There are 2 nested groupings, the coarsest first. Each group lies inside one group of the grouping before and may be the whole of it. The rows also spread widely along 2 directions, which tell nothing about the answers.
Some rows, each with its group in each grouping after it:
[ 39.8 -26.0 -24.7  -6.5 -21.1  28.3  -9.9 -47.3 -18.5  21.6   7.2 -23.7
  -2.3  45.6   3.4  20.0 -37.1  44.3 -67.7 -11.0 -15.3 -11.1  27.7]	zazor Q_619
[ 54.9  13.9   0.3   0.1 -19.3  16.9  39.9 -41.1 -13.1   1.8  -2.6 -13.1
  11.3  29.2 -41.5  -4.7  25.5  66.9 -61.9 -37.7 -14.6 -36.5 -41.8]	litu Q_627
[ 37.4  11.6  -3.2  -0.2 -16.2  13.2  -0.1 -31.3  -7.7   1.1  14.6 -45.0
  -4.9  17.2 -26.0  30.7   4.8  45.7 -47.7 -12.1   8.8  -3.4  14.9]	zazor Q_257
[ 44.1   2.7 -30.1 -16.3 -29.9  21.9  23.2 -50.5 -15.4  27.7  -3.6 -22.7
  26.6  38.9  21.5  16.4   2.1  58.1 -57.7 -29.3 -16.8 -34.9 -26.7]	litu Q_348
[ 28.1   7.5 -17.4  -8.4 -36.1  13.0  14.0 -36.5 -16.4  27.4 -23.8 -39.7
  10.8  12.0  12.5  37.7  23.8  61.5 -56.2 -10.1   7.7   6.6  11.3]	litu Q_662
[ 13.9 -16.1   7.1  13.8 -28.3   8.5  16.4 -16.1  -8.4  -3.9 -49.0 -61.7
 -13.6   8.9 -20.0  76.4 -14.6  71.4 -72.5  -1.2  12.8  20.1  27.2]	zazor Q_619
[ 40.9  -3.1  -6.3   6.4 -40.8  -0.4  12.0 -42.6   1.1  -3.1 -10.9 -27.3
 -23.5  31.2 -44.1   0.4 -15.5  55.0 -70.2 -27.6 -20.8 -28.5   1.0]	zazor Q_619
[ 39.8  -0.5 -14.3  -4.4 -33.3  14.2  -6.9 -42.6  -5.0   8.9  12.1 -33.1
 -18.0  34.9 -32.4   4.0 -27.3  46.1 -75.0 -12.5 -13.7 -31.4   9.0]	zazor Q_619
[ 41.1  -3.9 -18.5  -0.9  -8.4  33.4  24.0 -46.1 -19.3  16.7   1.1 -22.1
  33.6  35.6   1.2  12.8   6.2  60.8 -68.3 -38.5 -20.2 -13.5 -17.7]	litu Q_627
[ 34.7  20.3   1.2  -3.8 -34.1   1.7  16.0 -32.2  -5.1  20.0 -23.1 -32.3
  -0.6  11.4 -21.3   6.7  35.8  68.5 -53.3 -17.0  -4.1 -16.7 -11.6]	litu Q_662

New rows, each followed by its group in each grouping:
[ 49.8   4.7  -2.5   1.0 -13.6  21.2  43.6 -40.7 -11.5  -1.2 -20.5 -27.6
  13.3  15.3 -24.9  15.2  25.2  65.9 -63.2 -40.8  -6.3 -24.6 -28.9]	litu Q_627
[ 32.6   9.8 -10.1   9.5 -19.2   3.9   6.4 -29.8  -9.4  -2.2   8.4 -40.8
  -4.0  21.1 -18.2  35.5   5.2  59.0 -48.8 -28.4   2.1   2.3  12.5]	zazor Q_257
[ 33.2   6.9  -6.7   1.7 -24.9  25.4  40.9 -29.4 -22.1  10.0 -24.6 -30.7
  22.2  14.3 -10.9  41.8  16.1  81.0 -66.1 -18.6   3.0  -4.7 -14.4]	litu Q_627
[ 40.0  25.5  -3.6  -7.2 -40.1  -0.3  24.3 -40.6  -8.2  16.5 -13.1 -27.6
  -0.6  24.5 -36.6  -0.9  35.4  64.1 -48.9 -27.0  -9.2 -33.8 -33.8]	litu Q_662
[ 39.5 -15.7 -22.8  -5.1 -28.3  26.1 -15.8 -42.6 -20.5   7.1  23.6 -30.3
  -2.3  49.9 -14.6  16.6 -27.7  47.4 -71.4 -16.5 -21.2  -6.0  22.8]	zazor Q_619
[ 16.2  15.2  -4.9   0.3 -38.2  11.5  32.4 -21.0  -8.8  25.1 -54.6 -46.6
  -7.9  -4.6  -6.7  60.8  31.6  77.1 -53.3 -12.4  18.7  11.2   3.3]	litu Q_662
[ 31.9   8.8  14.4  15.1 -29.1  -1.2  15.4 -29.0   6.5  -2.1 -39.0 -31.8
  -2.0  15.6 -41.9  36.2  -3.1  69.9 -76.4  -8.7   2.5 -12.9  12.2]	zazor Q_619
[ 38.3  -5.0 -10.2  16.8 -40.0  -1.2  11.8 -37.7  -0.1  -3.7 -15.8 -23.9
 -20.8  21.6 -45.1  20.3 -12.4  73.4 -72.8 -16.4  -5.4 -16.9   6.0]	zazor Q_619
[ 40.6   6.8 -10.4  11.5 -16.9  18.5 -14.9 -48.4 -24.3   0.0  43.8 -28.9
   2.7  34.7 -14.7   5.6  -7.8  35.8 -49.4 -32.1  -3.0 -15.2  -2.2]	zazor Q_257
[ 21.3 -11.7 -22.6   4.7 -13.2  28.5 -10.3 -35.7 -27.8   9.1  32.7 -44.3
   4.6  38.4  -2.4  41.5 -12.8  49.5 -58.6 -20.0  -1.5  20.3  30.4]	zazor Q_257
[ 14.6  -2.5  -3.2  17.2  -8.7  24.3   2.6 -23.4 -20.8   4.5 -11.4 -48.0
   3.8  12.0   3.1  67.0   3.4  62.8 -46.5  -7.4  22.6  29.8  40.6]	zazor Q_257
[ 33.4  10.5 -13.6  -4.6 -36.4   9.7  12.8 -32.2 -14.9  28.9  -9.3 -28.0
  -2.9  20.4 -19.0  19.0  23.0  54.2 -55.9 -21.1  -1.7 -20.8 -15.7]	litu Q_662
